All rows are made from the same 11 directions, up to rounding. Whole rows:
[[ 24 -20   1  -1   6 -17 -12  11   6  12   1   3   9  -3  14 -21   3  12
   -8   2  16  -3  35]
 [-39  -1   5  13 -25 -29  35  -6   4  25  14  15 -23   3  18 -10   5 -12
   -7  -8  -4  17  13]
 [-22 -30  26   7  -4  14  -3 -15  -4 -12   5 -30 -19   1   1 -17 -12 -13
  -19 -20 -19  -3 -14]
 [-42  -3  -2 -21 -19  -8   2   6  22  38  10  28 -16   4  -2   0  24  -7
    7   3  -1  12  -9]
 [-32  -5 -21 -20   7 -12  15  19  14  -8  15  -3  27  46  30   0  -8  16
   31  23  -6 -10  22]
 [  0   2   6 -45  16   2 -29  -7  30   5   6 -24   6 -18  12   0  34   9
    0   8  -5  -9  -7]
 [ -8 -12  31  37  -6  25  12  -2 -24  -4  44   6 -13 -13 -21   5  -9 -12
   15 -18 -42   1   4]
 [ 20  12   3  -1  22   7  32   7 -31   5   6  -7  -3  -1   0  19  10  -2
   36  -4  27 -16 -28]
 [-17  -5  -2 -26  32  14  -7   8  13  26  10  -5   8   5   7   5  25   2
   46  15  13  -6 -18]
 [ -1  22 -21  36  12   1  23 -13  -4 -14 -10  -4  11  -3  15  15   9 -16
   30  13  14   9  -8]
 [ 19  10   1 -20 -27   8  -7  11 -10 -20   1  17 -12 -12 -29  27  17   3
  -20  -9  -6 -13 -29]
 [  9  -8 -15 -20  -9  -1 -17  20   4  33 -28  37  -9   7 -23   0  11   0
   -2   3  43   3 -21]
 [ 40   0  11  -4  -7 -13 -16 -14  23  16   7  -9  16 -17  18 -18  17 -12
   -7  -3   4  -1  37]
 [ 23  10  -1   4  42  -2 -11   2  -1  19   1  -3  14 -22   7  -5   3  20
   17  13  11   5  22]
 [ 14   9 -14 -13  21   3 -24  -3  13 -24 -13 -19  17 -12   8   7  14  15
   -2  16   3  -6  -3]]

The start of a row, then its end:
[ 24   7  26   2   5  -1  38  -3 -31  24  19  -8 -12  -5   0   1  -6 -12
  18] => [-21  11 -10  -6]
[ 20  44 -14  -8  29 -25  17  14 -12   5  18  16  10 -31   8  25  18  40
  15] => [20  0  2 22]
[ 32  18 -15  27  25   2 -10 -28  12 -26 -26 -34  27 -15  24  -3   5 -12
   7] => [13 15  4 10]
[ 17 -22  17  58   9  10  -4  -1 -27  17  -2  19 -25 -35 -22 -13  -1  -9
  -7] => [-16  13  17   2]
[ 21  -3   3  15  -9 -15   0   0  -1 -45  23 -16  14 -11  20  -1   3  15
 -20] => [  1 -29 -11  40]
[ 15  13  -3  -1 -38  10 -36 -31  37 -14 -24  -8  18   8  -9 -10 -17 -31
 -32] => [ -4 -23  11  12]
[-10  33  11   0   3  -1  40 -24 -13  14   1 -18  -8   5   5   7 -17 -18
  13] => [-11  -5   4 -17]
[  1   5   6  16   9 -33  31   5 -17   8  18   3 -13 -22  20  -5   7  19
  -8] => [-3  3  4 27]
[ 45  44  13 -18  -9 -14   9 -15  -9   6   1  -4  -4 -30  -9  12   0   4
 -25] => [-13  -6  -2   5]
[-29 -25  -2  40  24  -4   6   9 -16  -1   3   7 -17 -14   5 -10   1  15
   2] => [ 4  4 14  5]
[ -2   4   4 -14  31   4  21   0  -1  29  14 -15   8   5  20   3  18  -7
  51] => [  7  21  -9 -10]
[-37  35 -12 -22 -12  -6  14  -7  13  31  -8  22  -9   9 -10  14  -1  -7
   7] => [  6  -4  18 -20]
[-21 -39  -3   4   1 -18  23  27 -19 -11   6   0 -14  21  19 -10   2  17
  -1] => [ -2  21 -13   0]
[ -8   4 -11  16  23  -1   5  -5  -6 -45   3 -25  -2 -28  18  18  32  14
   3] => [ 12  -2  -5 -16]
[ -4  10  -9  12 -12   9  -8 -10  15  13 -11  16   7   5 -10   1  -3 -21
   8] => [ 4  0 15 -1]
[ 20  45   0   8  15  18  -7 -20   6  29  -1  10  17 -15 -18  11 -13 -14
  25] => [  6 -12  18   6]
[ 20 -29  10  -2  14   4  -8   8 -20   8 -27 -14  -4  20  -7 -27 -38   6
 -16] => [-13  28  -8  -2]
[-55 -10   3 -26  12 -29  15  30  -7  15  29  19 -28  -9   7   1  11  50
 -12] => [  7 -17   4   8]
[-48  -1 -14  -9   9 -30  38  29 -15   2  17  16  -8  23  18   4 -11  38
   8] => [13 -4  1 13]
[-22   1  -8  -8   6   5 -20   7  17 -17  16   3  13  -1   1   7   5  20
   3] => [ 17 -32   2  14]
[ 41 -18  19   7  24   6   5   9 -24  -3  17 -18   5 -11   7  -5   4   7
  16] => [ -8  13 -20  10]
[  5 -16   1 -21  11 -18   5   1   6  -9  -4 -32  12  20  33 -20  -7  11
  -5] => [  2  13 -16  18]
[-19  23   1 -15   8  -7  25   8 -17 -28  25 -12   7  13   5  17 -26  31
   2] => [  5 -40 -10  10]
[-27 -32 -10  21 -27  19 -10  -6  24 -18  -2  -1   7  26   9  -4  18 -40
  19] => [  3   1   0 -14]
[ -6   0   7 -34  -4  12   4  -4   5   9  -1 -14  -4  15  -2   7  10 -16
  14] => [ -7   9 -14 -34]
[-15  18 -38  -3   3  20  -1   7  -5 -27 -41   7  17  40 -17  23 -26  -1
  16] => [ 18  16   0 -39]
[-21  -7   4  -5 -17  29 -20   3  10  22   1  28 -10   6 -34   7   5 -21
  11] => [ -4  -9   9 -28]
[ 37  13  -5  12   6  -2 -13  12 -17 -41   8   3  17 -16 -10  11 -16  33
 -21] => [  6 -24  -7  30]
[ 14 -38  20 -32  -7  24 -28  18   2   0  16  -3  -7   0 -17   1  27  -4
   5] => [-11   4 -26 -24]
[ -9  14   8 -16 -45 -12   5  -3  -1   2   0  22 -31 -15 -23  12   8  -4
 -43] => [-18 -15   6 -18]
[  3  29  -9 -19  11 -21  -6  10  -5  -2  -1  16 -11 -35  -9  16  12  41
 -28] => [10 -8  7  4]
[ -9   4  -9  18  -6  11 -10 -16   5 -13 -28  -4  -3   2  -9  -1 -12 -15
 -13] => [ -1   1  12 -17]
[ 27  -4   8   8  -3  17 -19  14 -12   4  11  24   0 -15 -31   8   0   4
   1] => [-4 -8 -2  3]
[ -4  -5   8  -5  10  32  -8  20 -10  18  26  24   3   4 -29  16   3   0
  40] => [  3 -12  -5 -14]
[-10  38   7 -17 -19 -16   4 -35  31  -2   9 -22   9  -8  19  -2  -3 -11
 -20] => [ -1 -40  10  22]
[ 21   9   6  28 -14   9  -5 -17 -15 -19 -21  -1 -16 -23 -22   5  -8 -14
 -32] => [-16  -1   8 -18]
[ -3   3 -24  -2  25   6  12  23 -11   0  -3  11  17  21   3  16   3  12
  44] => [ 20  26  -8 -11]
[-31   3  -9  18 -14 -31  34  -3  -1  -4   1   3  -9  11  25  -8  -9   3
 -13] => [ 1 -3 12 19]
[ 39  -1  13 -44 -12   0 -14  21  -4   2  18   8   3  -4 -16  10  12  16
  -9] => [ -8  -2 -25   2]
[ 60  42   9  -4 -13   1   0 -21  -1   1   1  -4  11 -27  -9  15   8 -17
  -6] => [-10  -3  -4   5]
[-31 -16  24 -19   0 -13   5 -15   1  18 -11 -28 -24  12   8 -33 -37   6
 -40] => [-20 -11   6   2]
[  3 -28  32   8  -7  36 -17 -17   8  16  14 -16   0   8 -12 -18  -8 -38
  15] => [-20 -15  -4  -7]
[ 19 -26   4  12   9  18  -2   4  -4   1   3  -9   8   6   6  -4  17 -21
  32] => [ -2  25 -14 -11]
[-11 -20  23  24 -26   6  13 -19   5 -33  35 -28  -1   0  20  -6  10 -28
  -1] => [-16 -37  -9  12]
[ 18 -14 -15 -21 -34  -3 -11  23  21   3  12  29  18  20   2   8  33 -13
  18] => [  8  16 -16   8]
[ 41   0  13  -2  12 -18  18 -21  -8 -29  -5 -59  12  -1  40 -16  -7  -2
 -14] => [-12  12 -22  17]
[ 34  23   4 -28 -14  -2 -20 -12  17   5  -8  -2   5 -20  -8   7  18  -7
 -17] => [-4  1 -4 -4]
[-17 -45  15  32 -29  -2  13 -17   9  -2   6 -16 -19   4  24 -23  26 -45
  -2] => [-20  14  -1  -7]
[ 16   7  -5  29 -25  12  16 -18   0 -57  13 -22  16   0  15  23  22 -32
  15] => [ -2 -15 -15  -9]
[ 16  23  -9  40  -5  12  18  -5 -23 -24   1  14  -5 -24 -15  31  17 -15
  14] => [ -1   2   4 -23]
[-31  -4  -1  17   6  -2  -8 -19  35  21  12  -4  12  -2  24 -17  11 -17
  20] => [ 12 -15  20  27]
[-21  15 -15  -5  -3  -6  19  -8  15 -20   8 -14  16  16  26  13  12  -8
  22] => [14 -9 -4  0]
[ -7  -4 -36  10  28 -15  12  23 -11  -1 -30  13   5  13  13   4   5  21
  18] => [23 49  3 -9]
[ 24  36 -20 -18  -7 -10  16  22  -4  -5  22  29  23   2  -2  35  20  15
  30] => [ 18  -1 -11  11]
[-16 -29   1   2 -39  -4   1  -1  30  18  15  14  -1  16  16 -11  36 -40
  16] => [-4 11 -1  5]
[-10 -30  -1   9 -22   0 -11   9   1 -12  -6  12 -20  -5  -7  -3  21  -7
 -21] => [ -7  10  -1 -17]
[  0  -9   6 -14   0  12 -44  16   1  14  -8  30 -17 -23 -42  -1  -3  23
 -32] => [ -2 -11   9  -7]
[-17   7 -18  -6 -15  -2   4  24 -16 -34  -1  25 -15  -4 -21  31  11  24
 -16] => [  6  -8  -5 -27]
[-18 -39  10  24 -29  -7 -20   5   7  -5   4  16 -13   4  -7 -28 -21   2
 -43] => [-11 -24  12  32]
[  1  29   5 -15  24  29  14 -15  -3  28   1 -13   9   8  -8  17   0 -24
  53] => [  1   9  -3 -37]
[ 11  26  -7  43  33 -19  29 -19 -25 -14 -18 -22  -1 -21  20  -4 -22  13
  -8] => [ 3  9 14 15]
[-32  18  -2 -34  -4  12   1   5  -7 -31   2  -9  -5  16 -18  24 -21  21
 -13] => [  2 -36  -9 -30]
[  4   1  -9  -5 -25  -6  11  -6  20  -8   9  -4  14  14  22   7  27 -26
  18] => [ 3  7 -9  2]
[ 11  27  -4 -25   4  -1   2 -19   7 -13 -21 -32  21  24  10  -3 -35  -1
  -9] => [ 1 -7 -6  2]
[-28 -33 -21  26 -20 -19  13  38  -4   4  13  48   1  30   5  -8  -4  12
  10] => [12  8  6 32]
[ 22  -1   1  -3   9  25 -32   7  12  13  11  15  22  -3 -18   3   4  -3
  26] => [10 -8 -1 11]
[-13 -39  -7   4 -36   4 -27  -2  18 -45 -18 -11  -9   7   3  -8  18 -14
 -39] => [ -6   0  -8 -17]
[-13   2  25  -6  25   0   9  -7  -8  -2  32 -26  -7 -20  11  -2   1  17
   2] => [ -5 -32  -4   9]
[ -3  -8  -8  39   4   0  17  -4 -19   8 -30   5  -4  21  -3 -16 -39 -13
   0] => [-6 24 14  0]
[ 52  24  22 -18  -9  17 -11  -2  -8  18  17  10   7 -16 -31  12  -5  -7
   3] => [-14 -15 -10   4]
[ 31  22   0   5  22  13 -16 -15   8   8  -5  -9  16 -25  -2   6  12  -8
  17] => [7 5 4 1]
[ 20  19 -11  20  21   2  11  -9 -10 -30  -2 -20  13 -17  14  16  13   1
  17] => [ 9  6 -5 -4]
[-19 -13  28   8  21  14 -10 -34   6  21 -13 -38 -14  -7   4 -31 -25 -17
 -13] => [-16 -10  14  -7]
[ -1  15 -23  -4   7  -5  -5   6 -10 -31 -33  -3   7  14  -8   7 -32  26
 -25] => [10  2  1 -6]
[ -3   2   4   1 -14  24  15  20 -25 -15  23  16  11  38 -27  18 -39   2
  22] => [ -4 -30 -14  -2]
